The rows are grouped in 3 ways, from coarse to fine. Each group lies inside one group of the grouping before and may be the whole of it. The rows also spread widely along 10 directions, which tell nothing about the answers.
In the rows, 128 means zero.
Known rows, each followed by its group in each grouping:
[152 104 104 107 108 131 142 168 117 148 125 167 176 149 128 144 105 145
 145 123 148 113 112 130 123  74 103 114 108 145 142 139  90] => z_891 gos z_153
[101 125 127 148  97 139  83 116 111 128  82 124 117 108 129 121 138 169
 120 131  92 118 119 109 124 123 114 139 118 141 136 131 140] => z_731 dusur z_757
[112 103 151 103 188 134 111 142 105 108 178 135 111 119 118 136 104  86
 124 109 145 129 172 181 117 167 136  95 131 127 151 125 157] => z_731 lopud z_457
[140 117  77 116 171 141 159 201 183 128 181 157 171 178 112 101 110  82
 160 127 150 137 175 219 174 134 147 103 112 182 100  96 173] => z_891 pep z_626
[117 116 110 102 131 111 109 127 109 118 131 148  94 111 112 174 133 129
 137 121 157 121 149 112 103 126 158 114 128 118 142 134 114] => z_891 mef z_590
[121 101 128 104 158 140 136 127  57  96 154 138 127 117 144 118 105 110
 115 130 104 134 112 130 109 140 110  89 141  97 130 132 117] => z_988 Roki z_580
[ 94 141 176 151  87 134   4 141 136 168  39 122  98  80  99 162 163 198
 123 112 145  73 169 100 135 130 116 157 105 183 156 162 160] => z_891 pep z_30
[188 144 141 119 128 145 188 161 114 122 125 125  82 207 195  93 109 108
 102  68 173 122  90 179 107 111  97  76 155 101 113  91 180] => z_577 Rodaf z_792
[120 121 143 124 144 163  84 121 103 138 141 153 115 121 135 150 114 122
 129 106 156 122 159 134 106 144 114 106 133 125 158 130 158] => z_891 mef z_165
[121 119 166  96 167 156 119 139  60  95 148 143 107 103 146 142 105 132
 119 106 155 114 144 108  88 152 103  84 131 103 140 136 132] => z_577 Rodaf z_739
[117 125 117 106 145  94 115 191  99 110 101 139 109 112 106 150 140 156
 124 130 136  92 137 125 133 116 153  98 118 158 116 152 110] => z_988 Roki z_697
[155  69 128  67 167 103 139  98 100 123 203 118 109 130 104 133 118  19
 154 110 137 141 165 188 134 191 135 120 157 103 114 110 163] => z_988 Roki z_619
[105 155 154 129 169 145 109 185 103  94 118 135  90 124 149 145 122 160
 107 101 168 101 155 142 106 135 134  77 115 141 148 132 157] => z_577 Vez z_645
[118 120 147 102 124 114 108 162 144 116 119 119 128 119 108 140 129 145
 131 112 149  98 159 149 132 118 126 130 105 163 135 135 128] => z_731 lopud z_599
[181 139 107  65  33 117 209  80 194  93 121  80 109 166 159 114 165 136
 145 106 161 123 123 107 101  94 112 181 128  93  68  64 138] => z_891 gos z_216
[136 123 117 110 104 109 149 137 109 107 111 115  97 127 132 119 146 136
 127 117 128 117 109 116 121 124 121 126 127 119 107 116 134] => z_577 zaka z_606
[125 137 155 122 131 164 126 181  95 109 107 132 143 115 146  98 124 178
 118 119 129  98 124 110 126 123  80 100 109 152 108 135 141] => z_577 zaka z_414
[105 161 172 110  96 120 106 124 114  80  70  84  68 102 154 146 153 188
  90 106 138  87 126  92  90 117 120 127 124 113 134 130 124] => z_988 lod z_374
[160 111  88  86 148 118 200 181  91 109 161 176 140 166 156 157  95 132
 144 109 182 118 114 131  98  87 128  65 127 119 127 127  91] => z_577 zaka z_207
[132 111  83 133 140 157 159 141  84 110 158 174 163 152 162 122  77 118
 137 126 117 149  92 132 109  97  99  86 121 104 158 123 102] => z_577 Rodaf z_289
[114 129 134 136 106 160  95 129 133 123 123 139 162 126 143 143  97 142
 121 112 130 124 128 141 115  90  94 138  98 130 188 137 108] => z_891 mef z_270
[102 146 103 162 127 192 155 141 101  76 133 140 169 137 188  73  93 159
 110 137  75 152  81 124 115 101  77 100 107 110 142 110 122] => z_577 zaka z_414
[122 104 116  99 112  87 112 142 116 125 118 124 117  95  86 152 149 131
 153 128 131 107 144 113 136 133 137 142 108 148 125 144 114] => z_577 zaka z_414
[152 113 108  82 133 102 200 156 109  72 147 100 115 149 139  80 131  97
 114 128 101 133  91 160 132 121 129 110 137 105  73 102 121] => z_988 Roki z_697
[ 60 134 110 140 148 134  71 141 120  88 120 127 111  71  94 124 145 141
 122 157  83 133 153 119 138 153 160 132 102 143 133 136 132] => z_891 mef z_590
[ 97 132  64 141 148 121 152 150 125  76 151 143 129 137 136 121 108 108
 130 140  93 156 108 154 129 112 153 106 106 114 150 115 107] => z_577 Rodaf z_739
[117 103 117 146 152 129  94 159 100 142 138 152 130 134 115 124 100  89
 117 120 106 139 113 185 143 120 129 106 123 133 172 142 133] => z_891 mef z_270
[152 109 169 131 101 151  81 105  69 174  97 144 103 125 150 146 123 140
 129  87 155 102 122 104 104 136  72 114 146 121 155 142 163] => z_577 zaka z_414
[141 107 110 126  80  87 127 122 117 138 105 121 117 138 127 152 124 119
 132 107 124 122  88 138 123  87 117 144 116 117 171 139  95] => z_577 zaka z_414
[124 108 143 100 126 123 121 121 123 109 139 114 111 122 124 126 126 117
 128 113 132 121 144 146 117 136 120 128 127 124 129 119 140] => z_731 lopud z_599
[153 149  71 165  84 174 119 160 181 173  93 164 182 190 158 103 126 165
 164 123 136 109 147 147 169  96  91 127 116 198 105 105 183] => z_988 Roki z_697
[143 127 115  96 103 128 137 107 108 113 110 123  92 125 139 122 160 148
 142 124 138 108 143  88 114 146 123 122 149 122  71 107 161] => z_988 Roki z_697
[133 143 152 105 100 110 108 116 139 112  94  90  70 124 134 136 163 136
 118 102 146  97 152 132 122 142 133 142 137 129 110 115 167] => z_988 Roki z_697
[119 105  70 142 140  83 117 174 158 137 140 128 116 148  80 109 134  59
 134 135  91 148 118 218 180 126 175 133 117 157 137 120 145] => z_891 mef z_165
[110 115  87  99 140  90 162 135 101  71 150 126 101 119 124 151 124 115
 131 131 126 139 115 128 103 115 161 112 116  96 142 121  91] => z_577 Vez z_645
[138 102 102  90 121 102 143 131 131 113 145 116 119 118  95 119 143  94
 159 128 121 126 143 134 145 149 134 145 119 134  95 113 139] => z_577 Rodaf z_739

New rows. What belongs after each?
[127 122  91 138 109 117  93 132 144 154 107 141 107 131 103 138 150 120
 164 122 131 118 156 132 153 147 139 138 122 161 120 120 171] => z_577 Rodaf z_739
[143  90  76 109 114 109 152 156 118 130 130 128 149 125  90  79 146 111
 164 151  87 131 115 129 169 141 120 138 117 156  63 111 147] => z_577 Vez z_645
[119 129  88 116 125 124 137 182 158 111 131 139 165 132 112 135 124 149
 159 132 142 113 157 141 147 106 131 130  85 176 124 125 121] => z_577 Vez z_645
[107 136 102 128  96 113 108 137 145 115 100 119 114 107 109 135 158 156
 146 133 121 112 147 108 140 131 135 149 104 155 118 123 141] => z_577 zaka z_606
[157  93  71 106  94  94 168 158 145 137 120 132 146 156 102  92 140 120
 155 138 104 128 103 145 160 103 128 138 124 157  78 108 128] => z_731 lopud z_457
[ 97 131 113 125 112 104 114 149 105  95  86 113  91  90 106 107 164 159
 108 151  80 122 101 101 129 124 152 132 117 124 100 130 121] => z_891 gos z_216
[143  95  88 126 109 126 164 147  97 123 124 144 150 155 141  82 111 129
 128 136  85 141  69 138 133  92 102 107 133 122 107 116 114] => z_731 lopud z_599
[135  97  60 115 123 102 138 157 142 144 146 155 151 134  87 133 138 106
 181 141 126 126 152 141 164 136 143 131 112 171 104 119 140] => z_577 zaka z_606
[115 113  94 116 130 140 132 138 133 113 145 149 163 130 125 137 112 142
 151 135 126 127 153 134 126 117 127 122 106 151 131 121 120] => z_731 dusur z_757
[ 97 129 106 139 146 166  90 161 119 129 131 179 171 112 126 153 105 164
 143 139 135 120 159 118 121 111 122 105  98 158 162 143 119] => z_891 gos z_216
[164  90 103  95  96 108 157 140 110 146 129 161 154 164 138 160  98 137
 147 106 163 114 105 129 105  66 104 110 126 128 151 135  83] => z_731 lopud z_599
[144 134  82 144 115 162 195 118  96  92 141 141 123 175 198  78 107 124
 117 120 100 160  67 131 104 107  97  89 144  79 115  88 143] => z_577 zaka z_414
[ 88 149 154 127 138 126  85 115 144  89 116  96  54 107 130 131 155 134
 110 110 134 118 174 146 114 168 155 127 130 128 132 110 183] => z_731 lopud z_599
[128 128 138  86 134  82 125 186 128 100 100  95  86 108  93 119 170 137
 123 126 130  87 148 142 153 146 153 124 123 163  72 131 146] => z_988 Roki z_619
[120 118 146  83 158 142 115 159 139 104 164 128 137 108 102 133 124 114
 141 119 159 112 191 151 132 154 129 124 107 152 116 124 148] => z_891 mef z_270
[181 102 136 100 111 161 138 170  70 165 104 168 169 150 150 112 112 169
 142 114 154  87 114  99 126 102  60  88 141 157  88 139 136] => z_988 Roki z_697
[122 121  87 125 142 138 146 170  98 108 134 164 149 135 134 122 107 141
 140 134 119 128 112 122 127 108 121  93 112 136 128 131 108] => z_577 Rodaf z_739
[ 85 145 100 127 144 157 121 156 136  75 139 142 146 108 129 119 122 155
 127 146 111 132 149 123 124 120 138 117  98 139 129 121 121] => z_891 mef z_270
[112 145 157 117  86 160  58  87 160 130  97 100 122  92 121 137 163 160
 150 119 139  91 204  99 135 166  99 175 115 163 112 117 188] => z_988 Roki z_697
[117 107  74  89 126 139 140 146 166 107 173 151 196 115  91 131 121 122
 179 153 130 131 181 128 148 123 131 149  88 164 108 116 111] => z_891 mef z_270
[ 95 105 179 102 133 130  93 115  72  89 122 107 119  77 125 145 113 148
  99 118 110 114 122 115  92 126 107 129 111 105 167 152  92] => z_731 dusur z_757
[132 117  95 149 150 156 109 118 109 157 141 175 106 166 154 141 111 115
 144 108 149 137 156 154 115 149 137  83 155 133 141 109 189] => z_731 dusur z_757
[127  98 124  67 112  86 143 101 116  86 146  91  99  92  95 141 152 105
 150 126 130 123 146 110 115 150 140 158 117 106 106 116 118] => z_577 Vez z_645
[154 120 110  55 146  93 188 161 117  83 158 140 111 149 140 175 121 125
 142 107 195 104 150 133  96 107 150  88 133 116 110 121  96] => z_988 Roki z_619
[125 143 100 160 139 159 139 158 144 120 136 157 135 189 180 121  87 131
 115 103 141 139 120 188 118  90 118  83 126 135 170 109 149] => z_731 lopud z_599
[136 124 112 105 101  89 115 173 165 134  94 101 119 128  86 112 169 132
 146 131 120  93 155 152 179 136 139 152 113 188  76 124 158] => z_988 Roki z_580
[105  99  79 114 100  98 124 124  92 104 113 141 130  95 101 142 131 141
 132 154  87 138  86  90 116  90 144 137 112 108 138 144  59] => z_891 mef z_590
[135 118 119 119 109 158 118 133 139 135 125 142 150 136 134 116 126 142
 146 123 138 120 148 128 131 123 102 132 120 144 113 114 152] => z_891 pep z_30
[132 130 112 114 114 159 135 131 145 119 138 138 143 138 139 115 129 135
 143 126 136 127 149 131 123 125 113 130 118 134 110 103 152] => z_891 gos z_153
[102 143  94 116 115 150 124  96 151  93 146 132 119 110 138 149 143 143
 162 131 143 128 183  98 112 152 136 139 112 129 119 101 155] => z_577 zaka z_207
[123 100  81 129 151 109 129 123 110 124 162 141 107 140 116 135 119  71
 149 123 118 152 134 169 134 150 153 112 133 117 145 112 152] => z_577 Vez z_645
[114 117 170 122 130 159  89 120  93 121 118 123 124 108 141 128 114 149
 112 110 125 113 141 128 107 139  94 121 123 128 148 133 145] => z_731 dusur z_757
[ 82 134 140 137 155 176  83  98 116  92 164 135 124 104 146 142  99 109
 115 118 121 148 161 148 101 147 121 121 116 101 188 122 142] => z_891 mef z_270
[120 106 115 111  89  84 124 117 108 105 104  97 104 105 108 132 144 124
 127 126  99 126  94 120 124 111 128 156 111 110 139 131 101] => z_577 Vez z_645
[168  92 128  78 105 116 165 125 103 120 138 111 114 137 120  86 138  95
 129 118 117 130  99 135 129 131 106 134 144 105  75 106 141] => z_891 mef z_270
[134 148  76 113 141 135 163 156 117 100 127 163 105 158 161 138 135 159
 140 127 159 115 146 111 109 120 151  75 143 133  89 106 148] => z_988 Roki z_697
[128 126 101 102 158 141 144 154 111 105 156 163 114 136 134 140 121 128
 138 122 161 126 156 129 109 133 147  86 134 125 112 116 141] => z_891 mef z_270
[130 139  96  90 103  92 179 159 156  70 116  92 103 129 119 112 161 145
 136 129 130 116 127 125 132 114 149 142 105 134  78 101 126] => z_577 Vez z_645
[106 142 121 101 123 118 133 174 160  78 124 109 129 112 111 128 136 148
 121 130 133 114 145 142 133 106 144 137  91 148 121 125 106] => z_891 mef z_590
[148 108 119  87 127  97 154 147 126 116 146 117 104 134 116 134 137  98
 143 108 152 115 141 152 132 139 136 123 126 132 108 116 143] => z_577 zaka z_207
[135 121 143 111 113 162 128 118 100 118 130 130 131 117 148 116 126 145
 137 114 138 116 138 103 112 142  81 123 125 123 116 116 153] => z_577 zaka z_606
[109 130 122 123 119 122  81 110 184 130 137 108 105 115  96 141 154  94
 149 121 133 128 193 168 148 165 155 167 113 150 137 107 184] => z_891 gos z_216
[123  70  92 112  98 108 148  94  55 109 129 140 153 114 129 129  99 128
 124 145  67 151  52 101  99  82 105 130 124  82 156 141  48] => z_731 dusur z_757
[176 109  74 107  54  83 162 149 148 157  85 133 131 167 119 137 149 149
 165 113 151 105 100 117 141  74 119 149 117 153 101 117 118] => z_577 Vez z_645
[149  95 139 134  81 141  92 105  99 176  97 146 136 141 140 137 111 142
 133 102 132 114 104 120 114 100  76 133 135 130 162 136 133] => z_731 lopud z_457
[145  97 145  60 173 116 163 175  87  88 166 117 131 114 108 100 126  99
 131 128 131 109 147 152 137 158 121  98 133 135  70 125 133] => z_988 Roki z_697
[133  93 112  70 103  76 176 135  97  78 146 113 144 107 112 154 115 123
 134 127 123 123  90 112 103  82 120 139  99  98 148 143  37] => z_577 zaka z_414
[138 147 114 141 112 170 138 138 180 123 123 116 121 173 157  64 140 130
 137 114 124 129 154 170 152 147 107 126 134 159  77  75 222] => z_731 lopud z_599
[139 103 104 119  94 121 109 150 168 159 118 124 164 126  84 105 145 114
 161 138 107 119 147 156 177 128 117 167 104 177 102 118 154] => z_891 gos z_216
[122 112 142  98 129 135 116 148 123 109 137 122 139 107 110 123 123 124
 128 124 130 119 142 138 129 128 115 134 110 136 125 131 120] => z_891 mef z_590
[126 154  85 163 145 205 181 165 108  90 130 164 151 185 209  59  96 172
 107 131 100 149  91 141 113 102  97  62 133 123  97  87 163] => z_731 dusur z_757
[103 153  86 121 104  94 141 143 147  84 105 121  87 122 128 157 157 163
 134 127 141 115 135 107 114 109 164 130 107 131 127 117 116] => z_577 zaka z_606
[ 99 122 125 104 110  99  86 130 136 111 109 109 122  90  93 159 149 141
 141 135 120 102 163 120 139 133 141 153 104 154 137 144 114] => z_988 Roki z_580
[135 131 110 111 122 134 139 170 134 117 123 143 133 144 129 128 126 145
 131 120 149 114 130 136 124 101 126 111 116 144 118 123 127] => z_891 mef z_165
[123 129 143 145  81 128  91 128  87 128  53  99  97 109 137  85 158 162
 100 129  69 108  77 105 140 125  93 138 137 129 101 133 150] => z_988 Roki z_619
[127 125 115  91  89 104 125  78 163 103 136  97  85 120 115 150 154 103
 142 113 144 131 157 130 112 136 149 170 126 103 127 100 141] => z_891 mef z_270
[171 117 133  91 123 172 170 121 141 122 160 125 132 168 159  82 125 103
 140 103 158 132 147 155 125 147  91 118 150 118  72  76 193] => z_891 pep z_626
[113 129 113 122 130 138 134 126 113  97 139 131 116 120 140 128 127 130
 133 124 127 131 135 123 115 138 121 117 121 119 133 115 139] => z_577 zaka z_606
[135 114 128 121 145 146 140 156 112 120 136 133 131 148 140  95 116 124
 122 117 120 126 128 164 132 135 113 101 131 141 107 112 161] => z_731 dusur z_757
[146  88  51 113 123 134 165 144  82 133 147 189 164 146 127 117 107 126
 156 150 112 145  93 104 123  96 122  94 134 119 104 123  98] => z_891 mef z_270
[149 109 156 110 121 177 117 138 136 138 155 131 190 137 138 114  88 108
 150 100 145 117 153 159 138 127  55 140 100 149 151 123 145] => z_577 Rodaf z_739
[119 108  94 126 136 143 124 162 123 123 147 155 170 132 116 118 104 117
 138 137 112 136 122 153 140 105 118 117 106 146 144 132 111] => z_891 mef z_165
[114 124 103  83 141  93 175 153 148  58 159  94 125 128 118 122 127 101
 125 134 112 129 136 165 130 124 153 126 110 122 115 109 103] => z_988 lod z_374
[150 112 102  83  98  80 164 143 160 110 142 116 134 152 118 174 118 111
 152 100 174 115 134 158 119  83 136 147  98 130 158 122  90] => z_577 Vez z_645
[109 189 118 149 121 140 144 142 149  69  96 104  51 155 184 117 151 164
  98 101 147 124 128 139 100 124 150 103 129 111 121  88 182] => z_577 Vez z_645
[139 107 128 134  90 180  78 105 113 175 103 158 152 121 131 115 134 159
 158 125 131 114 150  90 131 138  77 138 133 150 107 123 175] => z_891 pep z_30
[157 107  68 113 112 141 144 162 139 161 120 168 148 153 108  93 153 140
 175 144 136 119 148 117 162 137 126 116 139 175  42 100 179] => z_891 pep z_626
[139 121 146 120 112 116 105 126  94 142 100 127  73 124 132 146 146 135
 125  98 154 104 129 117 113 142 117 116 142 124 131 129 161] => z_577 zaka z_606
[130 112 140 123 120 116  95 162 106 142  93 116 105 110 101 110 152 138
 134 119 121 102 133 131 150 147 116 129 120 160 103 134 166] => z_577 Vez z_645
[165 105 134  85 120 148 140 171 125 145 132 143 155 138 115 108 127 134
 149 117 160 103 148 129 142 126  94 119 124 161  79 121 148] => z_891 mef z_590
[118 116  82 137 124 153 125 164 161 135 152 165 209 148 125 133  89 123
 153 138 120 137 137 171 146  82 111 131  84 161 171 129 101] => z_891 gos z_153
[165  96  59  76  92 101 194 127 144 123 150 140 162 160 121 130 129 114
 177 137 136 124 129 120 135 104 122 134 128 136  82 101 107] => z_988 lod z_374
[109  96  64 154 111  79 100 150 100 147  86 132  95 107  72  85 170 110
 130 168  36 145  78 134 175 137 167 136 133 142  90 129 142] => z_891 gos z_216
[ 97  93 122 106 117  72  98 124 119 107 122 106 108  89  79 147 138 111
 127 135  96 125 124 141 131 124 153 154 107 129 156 144  93] => z_731 lopud z_457
[100 161 112 137 145 161 122 148  86  84 110 166 116 130 183 159 109 194
 109 122 150 111 130  93  80  98 128  69 126 116 154 135 110] => z_988 Roki z_697
[121 119 106 132 108 145 101 141 128 139 114 149 147 125 120 129 122 142
 140 131 122 124 131 125 136 110 115 132 112 148 136 131 127] => z_891 mef z_590
[121 120  89 123 159 120 151 174 101  96 143 146 136 144 136 115 109 114
 122 136 105 132 111 162 135 114 141  86 125 130 125 126 116] => z_988 Roki z_697
[103 110  90 128  74 148 116  60 153 100 130  97 145  99 116  78 152 115
 150 160  53 159 125 109 143 146 110 192 115 110  96  91 148] => z_891 pep z_30
[134 105 123  87 144 120 129 163  98 115 132 131 133 108 102 114 142 129
 144 138 124 103 153 123 144 151 125 113 128 155  77 130 142] => z_988 Roki z_697
[ 94  76 122 112 132 111  80  94  94 121 155 124 142  71  80 142 119  81
 137 147  76 149 130 137 130 145 132 158 109 108 172 145  97] => z_891 gos z_216
[ 94 156 121 122 156 144 123 194 165  82 139 146 155 136 140 160 101 160
 119 116 169 113 165 166 117  86 144 103  84 156 173 132 103] => z_891 pep z_626
[113 158 149  92 113 126 131 144 120  67  92  97  87 102 142 126 162 185
 110 123 140  90 146  89 105 129 129 122 122 129  85 120 134] => z_988 Roki z_697
[ 94 155 112 119 117 148 121 177 111  88  80 159 127 105 140 137 143 243
 129 143 143  89 144  54 101  96 128  93 106 162  97 137 110] => z_731 lopud z_599
[ 82 139 138  85 170 127 150 149 104  30 168 126 122  92 142 168 101 143
  99 129 143 131 139 126  70 104 154  98  96  83 174 135  61] => z_891 gos z_216
[144  95 119  89  92  56 109 163 146 151 105 116 128 119  72 182 141 121
 160 108 164  91 145 147 147  97 140 161  93 168 153 153  95] => z_577 Vez z_645
[120 142 133 104  97  84  85 146 178 131  94 108  77 117  91 182 166 141
 136 102 181  90 177 141 128 119 167 157 108 161 144 133 139] => z_891 mef z_165
[116 108  66 113  89 109 112 136 169 132 126 141 167 115  79 140 142 129
 173 151 112 127 153 123 159 108 143 170  92 167 120 126 109] => z_891 mef z_270
[144 118 185 110  88 141  41 113 143 191  91 129 115 108 106 179 146 148
 149  88 190  78 194 120 123 143  97 159 120 166 156 142 175] => z_891 gos z_216
[117 163 101 144 140 174 120 202 179 126 121 173 170 166 152 140 108 179
 140 116 179 106 174 157 136  91 126  95  96 188 141 119 150] => z_891 pep z_626
[122 134 147  92 125 129 139 147 122  88 124 124 114 123 143 147 123 168
 119 109 164 104 144 115  91 107 121 112 116 126 133 125 113] => z_731 lopud z_457
[100 133  76 182 115 152  81 162 132 148  90 153 150 127 118 101 135 158
 149 147  85 127 129 131 167 125 118 127 103 181 128 127 167] => z_577 Vez z_645
[115 150 150  88 143 157 130 121 173  81 167 112 120 121 142 148 128 123
 135 108 178 119 203 149 103 150 134 134 109 125 132  98 161] => z_891 gos z_216
[142 110 139 107 120 133 141 127 115 116 146 114 131 132 136 113 117 102
 132 107 128 127 124 151 126 134  96 130 122 118 134 117 141] => z_577 zaka z_414
[111  98 123 137 133 110  73 109 131 144 150 125 125 121 105 170 107  71
 144 105 130 137 153 187 135 138 132 148 108 131 210 137 137] => z_577 Vez z_645
[150 136 153  96  97  82 143 187 111 109  69 100  77 131 124 129 152 161
 104  96 150  84  92 123 122  93 124 121 117 135 109 138 112] => z_577 Rodaf z_739
[124 101  91 114 126 149 123 143 128 134 150 163 187 118 108 128 113 129
 162 147 118 131 148 124 139 118 114 131 103 151 127 126 118] => z_891 gos z_216
[121 109 144  98 160 165 135 140 144  90 202 122 185 129 131 115  76  73
 129 113 130 146 158 199 128 128  98 132  96 122 169 117 121] => z_891 mef z_270
[141  99 103  90 131 114 181 124  92  84 158 114 115 130 132 100 126  97
 133 127 109 145 101 133 116 134 122 118 131  92  98 103 125] => z_577 Vez z_645
[146  63 143 105 130 109 112 140  37 153 119 135 121  99  94  95 128  99
 116 135  79 128  74 125 135 138 103 115 145 109 110 148 121] => z_891 gos z_216
[168 121 144  98 164 134 181 173 108 112 154 136  89 189 170 103 107 103
 108  83 175 121 123 190 108 128 121  61 159 116 105  99 174] => z_731 lopud z_599
[115 123 126 124 135 131 140 132  94  90 139 121 114 122 147 117 114 119
 114 118 110 136 105 138 111 125 115 110 121 101 148 124 120] => z_577 zaka z_414
[111 125  83 135  92 166 124  74 121 106 131 135 141 114 144 107 132 136
 157 144  88 149 127  83 120 140  99 150 119 109 116 101 143] => z_577 Rodaf z_739
[116 145 139 134 126 173 127 125 118  98 121 132 115 139 174 108 118 163
 111 113 132 125 131 123  99 125 102 103 131 118 129 105 160] => z_731 lopud z_457
[178  82 145 106 128 113 142 121  54 159 124 146  74 165 152 121 115  98
 114  86 149 123  85 148  99 126 105  78 180  92 123 121 156] => z_731 lopud z_599
[123 127  84 132 109 136 139 168 112 121 100 158 147 129 129 109 135 172
 132 148 105 122 101 101 130  93 125 110 114 144 101 125 115] => z_891 gos z_216
[119 125  67 139 155 131 124 166 119 134 136 174 120 143 121 140 130 134
 163 132 146 126 161 133 137 142 155  88 125 159 115 118 165] => z_577 Vez z_645
[136 119  96 100  92 109 162 131 120 105 105 128 108 134 131 115 150 163
 137 132 124 118 108  92 113 106 130 125 132 124  83 109 121] => z_731 lopud z_457
